There are 4 nested groupings, the coarsest first. Each group lies inside one group of the grouping before and may be the whole of it. The rows also spread widely along 13 directions, which tell nothing about the answers.
Some rows, each with its group in each grouping after it:
[  2  17  17  15  -9   0 -26   0 -33  22  29 -12   4 -14   2 -19 -11 -40
  -1  -6  15  -4  39 -14  -4  -1  -3  22   3  11   2  -7]  bigi Q_756 Viziv Gafos
[  1  40  25  -2 -23 -31  -7 -44  21 -15 -31   2 -16  31   3  -2 -25  34
 -11  -9 -11  -3  -2   4 -17  56   0  33   2  -4  28 -34]  satab Q_376 Sisor salut
[ -7  47  -3  17   0 -19 -29   3 -43   2  -2 -20 -15   1  -7  -6   0 -12
   3 -31   4  14  11   8 -15  14 -14  15 -20  -7   0 -15]  satab Q_19 dodel Leduf
[-50  49   6  -3 -14 -33  39  -2  10 -66 -35  14   9  37 -16  21  30 -11
  -7   0   9  18  26  19 -24   1  -4 -16 -12 -26 -13 -13]  bigi Q_223 zag kevum
[ 59  14  17 -29  14  -2  18   8 -22  22  17 -11 -51 -12 -11 -22 -17  21
 -32  -3   3 -31  -5 -21  -1   7  16 -27 -13   7  59 -25]  satab Q_464 gid fusat
[ -2 -10 -28   2 -14  -3  39  -9  24 -18 -17 -12 -12  -1 -27  -9  -2  38
 -15   5  23 -40 -36  20  38  37   7 -16  35   2  40 -23]  satab Q_19 visu rir
[  5  14  16  32  10   7  -7  -8 -46 -22  -9   8  12   6  14   4 -22   8
  27  -7  25  20  44   2 -19  35 -12  10  -5  19  -7  18]  satab Q_19 visu Kez
[ -6  10 -11  18 -21   7  28  -4 -29 -55 -16 -14  20 -34  -8  -7  26 -10
 -18  -8  26   7  29   1  -2  -3 -66 -10 -38  26  20   8]  satab Q_376 tekaz fipad
[  9  -8  -7   7   8  19  20  15 -24  -9   6  -2   1  -9 -14  -3  14 -11
   1   6  40   2  15 -14  14 -20  20 -39   2  18  15  23]  bigi Q_319 fuvu Lafo
[ 28  18  10  -1 -32  25 -34 -32 -28 -30 -24  -6   3   1  -5   2   8  -2
  -8  -1   8  31  -1  -5  -6  30  13   6 -12  23  16   8]  satab Q_376 Sisor lef
[ 33 -12  25 -11  -1  26 -13 -12 -19  -3  17  -5  -2  -5  -7 -11  -5   4
  -4  12  17   5  18 -26  10  -2  19  -5  -2  36  21  12]  bigi Q_612 Ratod besud
[ -6   5 -24  14 -35 -31 -13 -13  16  29   0 -31 -14 -25 -14 -30  22 -12
 -41 -24 -10 -16 -37 -15  28  -8 -16  26 -20  -3  33 -35]  bigi Q_756 Pena rulev
[ 23 -36 -51  10  21 -12  25  26 -39  29  28  27  -7 -15   9  16 -21 -32
 -19   0  32 -18  18   0  10  28  33 -22  -3 -25 -24 -11]  bigi Q_612 pelir fik
[  1  51   8 -23  -4   4 -11  23   0   0  13 -20 -28  21 -24  -8  10  -4
 -16  -8  -7 -26  11   1   8 -28  17 -24  19  12  39 -10]  bigi Q_319 fuvu ginim
[ 14  13 -26  11  23  -2  24  27 -50 -22  -4  11  -9  -5  -9  20  -2 -13
  -2  -3  43  15  30   9  -7  13  10 -39 -23  -7 -14   3]  bigi Q_612 rotos mizan
[-12   7 -14  -8 -22  -1  17  -8  -7 -47   0   1  16  -3  -2   9 -10   6
 -17   5 -13 -35  42  28   4  42 -52  23   5  14  -5 -21]  satab Q_19 dodel ninoz
[ -6  32 -12  13 -31 -12  10 -22  22 -27 -34   0  -3  18 -10   4 -29  15
 -11  -1  12 -21  10  25   7  58  -6  18  22   3  15 -31]  bigi Q_756 Viziv sutu
[  3   0  32 -40   9  10  21   8 -19 -14  39   2  -7  -8  -7  -9  25 -21
 -17  15   3  -9  33 -19  -4 -30  -6 -19  -4  14  20   4]  satab Q_376 tesu Foge
[ 19  63 -18 -13  -6 -18 -18   8 -25 -16 -33  -5 -44  12 -10  18  20 -18
 -33 -25 -12  38  -5 -10 -29 -10   6 -20 -65 -11  12 -16]  bigi Q_319 devok mik
[ -2  10 -26 -13 -21 -20  13  12  20 -12  -2  26  -1  23  16  15   1  -6
 -45  -8 -37 -40  22   7  -3  11   1   2   1  -6   9 -20]  bigi Q_612 Ratod duluz
[ 18  -2 -17  18   1 -15 -12  12 -46  22  25 -16  -6 -24  -7  -7 -24   1
 -11 -15   7 -22  27   9  24  26 -19   9 -11   6  -4 -23]  bigi Q_756 Viziv sutu
[ 22  11  31  29  -8 -21  31 -21  -7   1 -21  -3  -1   2   1 -25 -24  36
  -6  -4  28 -15  21 -18  -9  29  -1  -5  -5  15  42 -13]  bigi Q_756 Viziv Gafos
[  2 -10 -20  31   3  30  18  39 -19  21  29   7  19 -15  21 -21  11 -35
  -3 -12  31 -34  23 -11  12 -30   9 -31  40  30  43  44]  satab Q_376 tekaz fipad
[ 41  49 -25 -39  -9 -17  26 -11  35   2 -31  -4 -78   1 -16  -3 -18   2
 -54  -8   1 -16 -49  -7  -9  34   9  -6 -24 -17  63 -56]  satab Q_464 gid fusat
[ 10   9   7  38  -9 -35  23 -42   1  11 -31 -20 -15 -13 -11 -29 -32  40
  -1 -15  50  -6 -26  -6   8  59  -7  14  -2  -3  48 -33]  satab Q_376 Sisor salut
[ 17  -5  42  16 -23  31 -40 -18 -31  25  29  -4  25 -15  29 -36  16 -44
  -4  -7   5   5  30 -47 -17 -26  10  21  12  43  37  37]  satab Q_376 tesu Foge
[  1  20   1  57   8  -8 -30  28 -74  10   5 -12  23  -5  19  -9   6  -3
  17 -39   5  16  50 -10 -10 -26 -19 -11 -29  26  -1  36]  bigi Q_319 devok mik
[ 17  13  13   3 -34   5  -7 -27 -46  -9  12 -30   8 -44 -14 -29  14 -39
 -32  -3  24  -8  18 -13  -8  13 -29  14 -19  12  28 -23]  satab Q_376 tesu Foge
[ 33   2 -13   5 -45   8  14 -28 -56 -44 -30  -3  20 -23 -19   1  35 -23
 -43   6  26   9   0   4 -17  39  24 -31 -24 -14  10 -13]  satab Q_376 Sisor lef
[-16  10 -17  20  23 -27 -13  20 -26  13   8  20  -3  28   9  21 -15  -5
  17 -16   9  10  21  14  -2  20  38  -1   9 -24 -32   0]  bigi Q_612 rotos mizan
[-37  42 -26   2 -17  -6   9  11   8 -20   2  -6  -6  -7 -13   4   7 -58
 -16  -5  20  -5  27  13   0  -3 -33  15   0  -6  -4 -19]  bigi Q_756 Viziv sutu
[ 30  19 -29 -11 -11  -8  30  22   3  38  20 -11 -38 -26 -14 -23  -7 -36
 -56  -5  19 -57  -6 -13  11  -2   8 -22   6  -6  55 -39]  bigi Q_756 Viziv sutu
[  6  10 -28  -1 -21   8 -41  11 -11 -19 -11   0   1  18   2  20  14  20
 -13 -19 -41   4   4  10  25  -1  -1  -1 -12  25  -4  11]  bigi Q_319 fuvu ginim
[-25  58   5  23 -30  -6 -16  -2  51  31   0   6  -1  38  25 -25 -28 -44
 -11 -18   6 -50  17  -6 -21   5  26  35  70   6  52  -9]  bigi Q_612 Ratod besud
[-28 -23 -59   0 -45   6  22 -15  19 -45 -15  10  24 -24   1  13  28 -41
 -38   4  -2 -14  -2  13  15  25 -42  25  -7  -1 -11 -12]  satab Q_19 dodel ninoz
[-46  68   1 -22 -41 -16 -12 -17  67  -8 -17   7 -18  37   6  -3  24 -63
 -33  -7 -23  -4  -3 -15 -33 -28  11  32  13 -12  31 -19]  bigi Q_319 devok mik
[ 14   1  32 -38  -4  20 -17 -10 -50 -31  36 -14   1 -27  -9  -5  26 -24
 -15   9 -15  18  48 -23 -12 -21 -47  16 -50  31  -8   2]  satab Q_19 dodel ninoz

New rows, each followed by its group in each grouping:
[-40  15 -50  25   9 -19  36  52   4 -12  -3  14   0   0  16   5  29 -18
  -8 -32   0 -12   8  12   8 -33 -28 -24  -5  -9  10  19]  satab Q_464 gid fusat
[ 11 -66   1 -36 -13  23 -40 -11 -19  33  78   4  17 -26  16  -8   2 -37
 -19  17 -39 -35  24 -19  30   4   2  49  19  20 -22  -2]  satab Q_19 dodel ninoz
[ 26  28 -27  48 -25  -1 -10  26 -58  -9  -9  -3  27  -4  18  -5  -6  -4
 -26 -33  -2 -35  48  14 -11  17 -13 -18  -5  20  20   5]  bigi Q_612 Ratod besud
[  3  47  -1   5   1   1 -20  10  -7  10  -6  -7 -25  16   7  -8  -3  -9
  -3 -24  -1   1   2  -6 -13  -2   6   5   4  11  34   3]  satab Q_19 dodel ninoz
[ -6  32  -9 -15 -29 -18 -37   8 -14  -7   5 -17  -8  14 -16   3  32  -6
 -32 -18 -44  -5   0  11  11 -10   7   5 -13  -8  -2 -22]  bigi Q_756 Pena rulev
[ 68 -38  12  26 -25  10  -2 -16 -64  -4 -11  -8  27 -31  14 -21  21  36
 -35 -11 -10  -3  21 -43  -1  -6  -6 -29 -57  47  37  24]  bigi Q_319 devok mik
[-11 -28  15 -21 -33  11  -2 -22 -25 -46   5  15  36 -11   5   6  73 -40
 -28  10 -16  35  17 -25 -13 -29   3  -6 -33   5 -14  24]  satab Q_376 tesu Foge
[ 35  13  -8 -23  18   4 -24  31 -52  24  34 -17 -37  -2 -21  -3   2   5
 -11 -12  -8 -13 -10  10  20   3  43 -30   7 -10  11 -12]  satab Q_464 gid fusat
[ -1  42  30 -47   5 -38   3  -9 -12  -4  22   1 -40   2 -14   5  -1 -34
 -29   5 -14  14  36 -15 -31  -2 -17  19 -51 -26 -12 -51]  bigi Q_756 Viziv Gafos
[ 38   1  18  40 -26 -36  26 -18 -47  17 -13  -6  15 -27  10 -35   4  -1
 -42 -18  16 -19  25 -32 -30  16  -2 -12 -41  -5  36 -22]  bigi Q_756 Viziv Gafos
[-21  -3   8 -42   4  17 -51  13 -36  -6  51   2  -1  13 -11  20  34 -43
   6  10 -28  20  18   7   9 -18  35  11  14 -11 -45   7]  satab Q_19 visu Kez
[  1 -34  30 -26  -4  14 -25 -44  18  11  16  -1 -12   5 -10  -9   7   2
  12  19  12  28 -33 -27  27  11  46  24  23  12  11   7]  satab Q_376 tesu Foge
[  3  -8 -15 -12 -13  13  -7   3 -17 -15  11 -22  -3 -18 -24  -3  25  -2
 -16   3   3  -2  -1  -5  30 -18  -7 -13 -12  21  10   1]  bigi Q_319 devok mik
[ 33 -29  40 -30 -15  -4  18 -45 -58 -49  -9  14  13 -15 -11   7  46  -5
 -31  24  -1  43  21 -34 -38  13  16 -16 -67 -11 -17  -5]  satab Q_19 visu Kez
[ -7  10 -19 -35 -14  11  17  24   0  11  40   0 -16 -18  -7 -14  42 -77
 -48   5  -1 -36   2 -18  -7 -42  10 -16  12 -11  30 -12]  satab Q_19 visu rir
[ -3  20 -16  -9  11   5  -1  22 -19 -20   8  -1 -14  15 -21  17  -3  -4
   2   0  18   1  16  20  14   9  21 -21  10  -1  -8  -4]  bigi Q_612 Ratod besud
[ 19  12  -4  10 -15 -25  37 -17  25   5 -41  13 -24  12  -2 -10   6  10
 -31  -5  22   4 -27 -24 -12  16  40 -23 -12 -14  43 -16]  bigi Q_756 Viziv Gafos
[ 51  10  -1  -8 -24  32 -14  -1 -30 -24 -22  12  -5  -2  20   0  36  -6
 -37 -11 -23  19   4 -35 -26 -17   7 -26 -43  37  40  31]  satab Q_19 visu rir
[-46  26   3  13 -27 -18   5 -26   8 -46 -22 -12  18   6 -23  -2  20 -18
  -1  -2  26  19  11  10  -3  10 -15  19  -4  -9  -9 -15]  bigi Q_612 Ratod besud
[ 25  19 -16  -1 -28 -27   9   5 -34 -17 -17  -4  -2  -2  -7   2  26   7
 -53 -19 -26 -20  12  -4 -11   1  -2 -28 -44  -8  18 -24]  bigi Q_319 fuvu ginim
[ -9 -15  40  -9 -24   7 -66 -36 -16  18  24  -7  16  14   1 -14  32 -19
   8  -2 -17  30 -15 -22   7  -6  60  29  25   3  -4  15]  satab Q_376 tesu Foge
[-14  40 -21   5  -1  -6   5  27  -4 -13  -1 -23 -19   1 -24  -5  12  -6
 -11 -19  20  -9   3  11  17 -19 -11 -20  -1   7  26  -9]  bigi Q_612 Ratod besud
[  4  -1   8 -12   3 -12   1 -11 -12 -14  -6   0 -10  20 -22   7  12  20
   0   4  15  22  -7  -3   7   9  45 -19  -6 -11  -6  -5]  bigi Q_612 pelir fik
[ 26   5 -42  18 -26  16  -1  23 -28  17   9  14   8  -8  11  -1   5 -59
 -40  -4  10 -34  16   1  -4  13  41 -20  23  -6  12   0]  bigi Q_756 Pena rulev
[ -5  35 -11  35 -39   8  -8 -21  34 -46 -71   3   9  27   9   0  13  25
  -7 -22   7  26 -12  -8  -3   8  -4   3  -9  36  42  24]  bigi Q_612 Ratod duluz
[  9   6 -48  28  16 -11  31  41 -23  17  -4  -3 -21 -11 -14   1  -2  -1
  -9 -19  40 -13  -6  10  27   3  17 -46   3  -8  18  -2]  bigi Q_756 Viziv sutu
[ 31   1  11  21  11 -22   6  -1 -53  -9 -18   9  -1  10   0   5   7  25
  -6 -15  16  27  16 -15 -18  13  33 -32 -41  -7  -1   6]  bigi Q_612 Ratod besud
[  7  -8 -11  -5  22 -14  -1  16 -20  13  10  33 -12  34   4  25  -1 -10
   0   0   8  12   5   0  -5  14  79 -27  11 -30 -24   5]  bigi Q_612 Ratod besud
[-44  31   0 -16  14 -15 -35   9  14  12  18  21 -22  39  13  18   5 -46
  19 -12 -18  31   1   3 -13  -8  37  30  19 -31 -29   5]  satab Q_464 gid fusat
[-24  12 -15  12   4  -4  35  17 -22 -31   0 -19   2  -9 -32  -8  14   7
   8  -3  39 -14   2  28  23   8  -3 -30  23 -10   9  -5]  satab Q_464 gid fusat
[ 28  10 -35   9 -26   7 -14  -1  -7  16   3  -7  -9 -17   5  -6 -25 -20
 -33 -11   1 -39  10  -3  15  25 -11  14   3  20  28 -20]  bigi Q_319 fuvu Lafo
[ 17 -29  29 -34 -11   4  25 -10 -11 -24  22  10  11   3 -13   0  15  18
 -23  29 -11 -21  33  -9  11   4  17 -20   2  11   1  -7]  bigi Q_756 Viziv Gafos
[ -2  25 -49  27   5  -2 -14  51 -41  48  27   9  -8  -8  25  -6  13 -77
 -20 -36   6 -21  13  -4 -17 -20  24 -12  14 -18  10  11]  satab Q_19 dodel ninoz
[ 32  13  -2 -22 -22  30  24 -18  -2 -13  -8 -16 -24 -20 -32 -19  13 -27
 -32  18  52 -10 -28 -12   7  15  34 -31  21   9  59 -14]  satab Q_376 tesu Foge
[ 20  43  -7 -30 -20  18 -41  27 -26 -22  -1   3 -16  21   8  15  49 -16
 -35 -24 -52  15   5  -4 -11 -36  12 -27 -24  19  24  20]  satab Q_376 tesu Foge
[ 26  -3 -16  33  -8 -16  21  10 -53 -33 -34  -8  10  -8 -14   5  15  54
 -12 -19  11  11  11  11  15  20  -8 -45 -41  11   6   3]  bigi Q_756 Viziv Gafos
[  9  73   5 -19 -57  41 -33  -7  -8 -91 -53 -30   5  20 -35   7  62  11
 -27  -7 -15  27   1  10  -6 -23  -1 -32 -20  44  38  16]  bigi Q_612 rotos mizan
[-16 -13 -28 -25   9  -1  16  39  41  14  23  31 -13  33  16  12  23  -9
 -19  -4 -23 -23  -3 -11  20 -43  38 -25  25   1  14  20]  bigi Q_612 pelir fik
[-50 -24 -29  50  18 -25  33   9   0   1  -3  25  24   9   6   9  -7 -24
  28  -4  59  12  14   9  13  18  25   0  28 -25 -32  14]  bigi Q_612 Ratod duluz
[ 16  -2  31   9   9 -18   7  -4 -51  -8   6  -7   7   4 -18 -10  12  21
  -1  -2  22  11  22 -12  -5   3  32 -28 -16  -4   2  -2]  bigi Q_612 Ratod duluz
[ 10  56 -16  -9  -1  15 -18  41 -41 -15  20 -20 -20  -6  -8   3   2 -15
 -16 -22  -5 -20  34  21   6 -10 -35 -17  -4  24  26  -3]  satab Q_376 Sisor salut
[ -7   6  -4   6 -14  38  24  -1  -9 -50 -17  11  18  -6   0   3  30 -32
   0  10  42  22  18  -6  -5  -9  -3 -25   8  28  20  38]  satab Q_376 tesu Foge
[  8   0  17  -4 -24  23  -7 -39  45 -26 -38  27   0  28  20   6   0   4
  -1  11   0  31   0 -39 -11   2  15  16  -7  40  26  31]  bigi Q_319 fuvu ginim
[ 14  51  51   2  -2   3  -5  -5 -22  -6  -6 -19 -15  15 -19 -22   3   6
   5  -2  26  12  22 -18 -18 -11  25 -20   2  17  38   1]  bigi Q_756 Viziv Gafos
[ 17  14 -25 -16  15  22  -5  42   2   0   8  33 -22  26  23  23  10 -28
 -16  -9 -10   9  18 -16  -6 -32  31 -30  -6  18  13  33]  bigi Q_612 Ratod besud
[  0 -17  28   7  19   0  35  -9 -28  13  30 -24  -8 -44 -22 -40   5 -19
  10   9  65   4   6 -30   9 -14  -9  -7  -4   4  27   0]  satab Q_464 gid fusat
[ 20   3 -64  82  -1 -28  32  35 -38  15 -37 -12   5 -18   7 -16  -4  38
 -14 -52  41 -21 -12   8  21  13 -10 -46 -19   7  41   8]  bigi Q_612 pelir fik
[ 17  -7  -7 -27   0  18  19   2  -7  -8  27  -9 -14 -21 -24  -5  -5 -19
 -21  22  30 -25  15  -5  20   6   3 -10   8  15  16 -18]  bigi Q_612 rotos mizan
[ -9   8 -20   6  -3  -7  12  13 -31 -10  13 -19   0 -17 -25  -3  10 -17
 -11  -1  25 -14  17  10  16  -3  -8 -17  -3  -2   1 -13]  bigi Q_319 devok mik
[  8 -31 -32 -25  26  30  36  34  28   0  17  33 -21   2  22  13  10  -7
  -9   6   0 -10   2 -21  21 -28  -1 -24   5  31  25  37]  satab Q_19 dodel ninoz
[  7  -7 -40  14  -6 -13   0  -7  12   7 -20   3 -21   6   1   5 -19  30
  -9 -15  -1 -12 -36  12  25  47   8  10   9  -2  18 -17]  satab Q_19 visu rir
[  8 -19 -38  32 -37 -24 -24 -30 -29  29  -2   4  10 -38  25 -10   3 -57
 -38 -23  -2   2 -10 -20 -14  37 -10  50 -33 -22  -7 -26]  satab Q_19 visu Kez
[ -4  39  26 -19  15 -10  14   5 -16 -32 -15  -7 -30  12 -20  -2  36   8
   1  -9  10  43  -5 -13 -18 -29   9 -30 -36  -8  18   7]  satab Q_464 gid fusat
[-17  33  -6  28  14 -19 -13  27 -43  25  26  -1  -1  -1   9  -3 -14 -51
   8 -21  24   0  43   1 -12  -3  -3   9  -1 -11 -13  -6]  bigi Q_223 zag kevum
[-24  39 -34 -31 -27 -15 -19  25  11  -1  17   8 -17   2  17   9  45 -67
 -54 -26 -52 -12   5  -3 -12 -38 -24  12 -22 -12  13 -15]  satab Q_376 tesu Foge
[-10  -5  29   2 -10  -4 -14 -29 -14 -13   1 -19   3 -17 -10 -22  30   0
   5  -6   7  36  -9 -26   4 -16 -12  19 -28  10   9   8]  satab Q_464 gid fusat
[-10 -48 -56  47  29   5  37  35 -70 -13  11  24  32 -33  15  19   9 -31
  16  -8  50  17  37  10  10  15 -14 -27 -17  -5 -45  36]  satab Q_19 dodel ninoz
[ 22  18  36  -3  -8  12 -67 -17 -43   4  26 -29  -4 -14  -1 -14 -11  -2
   3 -15 -13  25  36 -24   3  -7 -33  42 -39  46   3   0]  bigi Q_612 Ratod besud
[-25  21  -6   4  26 -12  31  39  51  21  -8  24 -31  42  12  -1  20   3
   7 -15  11   7 -15 -22   6 -52  43 -39  21   1  40  31]  bigi Q_756 Viziv Gafos
[ 31 -14  -2 -15  -6  40 -15   3 -70 -34  27 -14  13 -36 -15   8  11 -27
 -10  18  15  12  52  -8   9  -6 -26 -12 -34  39 -16  14]  bigi Q_319 devok mik
[ 29  23 -49 -13 -22  -5 -19  -2  28  53   8  32 -42   1  43   3 -40 -77
 -53 -14 -22 -35 -12 -16 -25  42  24  45  11 -22  25 -35]  satab Q_464 gid fusat
[ 12 -30 -20   6 -32   9   2  -6 -19  11  17  -4  20 -31   9 -21  30 -31
 -38  -6  -5 -29  -1 -20   9  -5   1   4   0  10  23   2]  satab Q_19 dodel ninoz
[ 12   0   2  21   2  25  31   1  27   9  -5  10  -7  -3  12 -21 -20 -13
   2   8  46 -12  15 -30   6  -6   1  -6  22  40  49  25]  bigi Q_756 Pena rulev
[ 14   7 -28   4  -6   3  -7  16  -7   7   2   8  -8   2   9   5   1 -16
 -21 -11   1 -12   6  -5   5   2  15  -7  -2   8  14   0]  bigi Q_612 rotos mizan
[-24  42  48   1 -23 -24 -40 -21  40  -8 -11 -17  -3  41   7 -21   8  48
   1 -27 -46   0   8 -17   4 -25 -21  39  -4  37  40   1]  bigi Q_612 Ratod duluz
[-28  -6 -34 -28  16 -17  -5   9  -7 -44  -4  29 -13  33  -8  58   8  18
  11   1 -21  36   0  42  24  34  10  -2 -13 -27 -58  -6]  satab Q_376 Sisor lef
[  9  33 -11  -2   4 -25 -14  16 -56   6  14  -4 -14  -8  -8   6  13 -42
 -24 -17   6  12  25  -4 -23  -3  13  -9 -39 -26 -16 -24]  bigi Q_612 rotos mizan
[ 42 -83 -68  13   7  16  29  36 -62 -11  23  20  22 -47   7  26   0  14
 -25   5   4 -18  32  11  53  24 -23 -36 -33  23 -34  14]  bigi Q_756 Viziv Gafos
[ 11  35 -24  -3  -3  29  -1  15  -4 -18  -1 -25 -30 -18 -27  -1 -21  -7
  -1   1  37  -3  11  14  31  13 -31  -4   3  36  24 -10]  bigi Q_756 Viziv Gafos
[ 12  14  -4  -9  11 -11  23   4 -30   0  15 -19 -27 -26 -26 -10  -3  -4
 -15  -3  37  -8   2   0  11  12 -14 -18 -15  -5  26 -26]  satab Q_376 Sisor salut
[-14  55 -33  19  29 -14  57  54 -33  -4   1 -21 -32 -14 -35  -8   8 -34
  -7 -13  71 -16  16  12  -3 -27  -4 -64  -2 -16  32 -10]  bigi Q_319 devok mik
[ -4   8  32   7 -12  -1 -10 -20  17  19  13  -3  -2   5   8 -23 -14 -10
   2   2  10  -5  20 -27   1  -2   2  29  15  22  25  -1]  bigi Q_756 Viziv Gafos
[ -1  25  35  -8  18 -21  21   4 -42 -38  -2  19   3  28  -5  16   6   2
   1   5  11  22  58  -4 -36   3  17 -25 -27 -12 -19   0]  bigi Q_612 Ratod duluz
[-11 -24 -23  15 -25 -28  12 -19 -26 -22   4  -3  26 -25  -5   5  -3  -5
 -23  -1  -1 -19  33   9  14  34 -46  25 -28  -4 -26 -30]  bigi Q_319 fuvu ginim
[ 34  15   8 -28  -2  15  -3   6 -39 -12  18   1 -17  -3 -18   9  -6 -19
 -20  16   9  -3  35   0  -4  17  21 -18  -8   4  -4 -15]  bigi Q_756 Viziv Gafos
[  6   0 -10  -8   3  -9   9  23 -26  -9  17   0  -1   1  -8   4  15   7
 -19  -5  -5 -19  23   3  11 -11   4 -24 -10   3   3  -5]  bigi Q_612 rotos mizan
[-33   1 -23  36  23 -30  22  21  -7  -3 -10  11   3  19   5  13  -6  18
  22 -18  20   7  15  10  12   2   1 -14   1  -6 -11  14]  bigi Q_319 devok mik
[  1   4   0 -19 -36  -7   4  -6 -33 -25   7   3  19   4 -13   2  47 -30
 -42   4 -14 -17   6  11 -10   9  41 -25  12 -26   2 -15]  satab Q_376 tesu Foge
[-26  25 -36  12  -3   0 -17  48 -25 -24   7  24  16  22  21  34  16 -30
  -3 -21 -30   6  53  24  -1 -14 -15  -8  -7   5 -37  23]  bigi Q_756 Viziv Gafos
[ 14  20  15  12 -16  -2 -21 -17 -34   3   4 -12  -2 -22  10 -21  -1 -28
 -13 -16   4  10  19 -21 -21   7 -22  27 -28  10  17  -6]  satab Q_464 gid fusat
[-53  41  47  -9  30 -49  11 -15  33   6  15 -14 -35  26 -11 -16 -23  29
  31 -11   6   0  12  -2  -2   1 -35  43   8  -8  16 -31]  satab Q_19 visu Kez
[ 28 -55  15  22 -13   5  11 -13 -11   6   3   3  28  -2   8 -18   3  54
  -3   2   1 -22   2 -21  35   7  22 -16  11  39  30  22]  bigi Q_223 zag kevum
[ 26 -29 -57  26 -16  13   6 -10 -15   5  -5  25   4 -28  31   9 -36 -32
 -22  -3  17 -19  11  -1   2  61 -21  27  -4  12  -1  -6]  satab Q_19 visu rir
[  3  36  13  10   4  -9  40  11 -19 -30 -10 -22 -10   3 -35 -13  -3  29
  -3   3  36 -20  25  15   9   9 -10 -35   5  10  31 -15]  bigi Q_756 Pena rulev
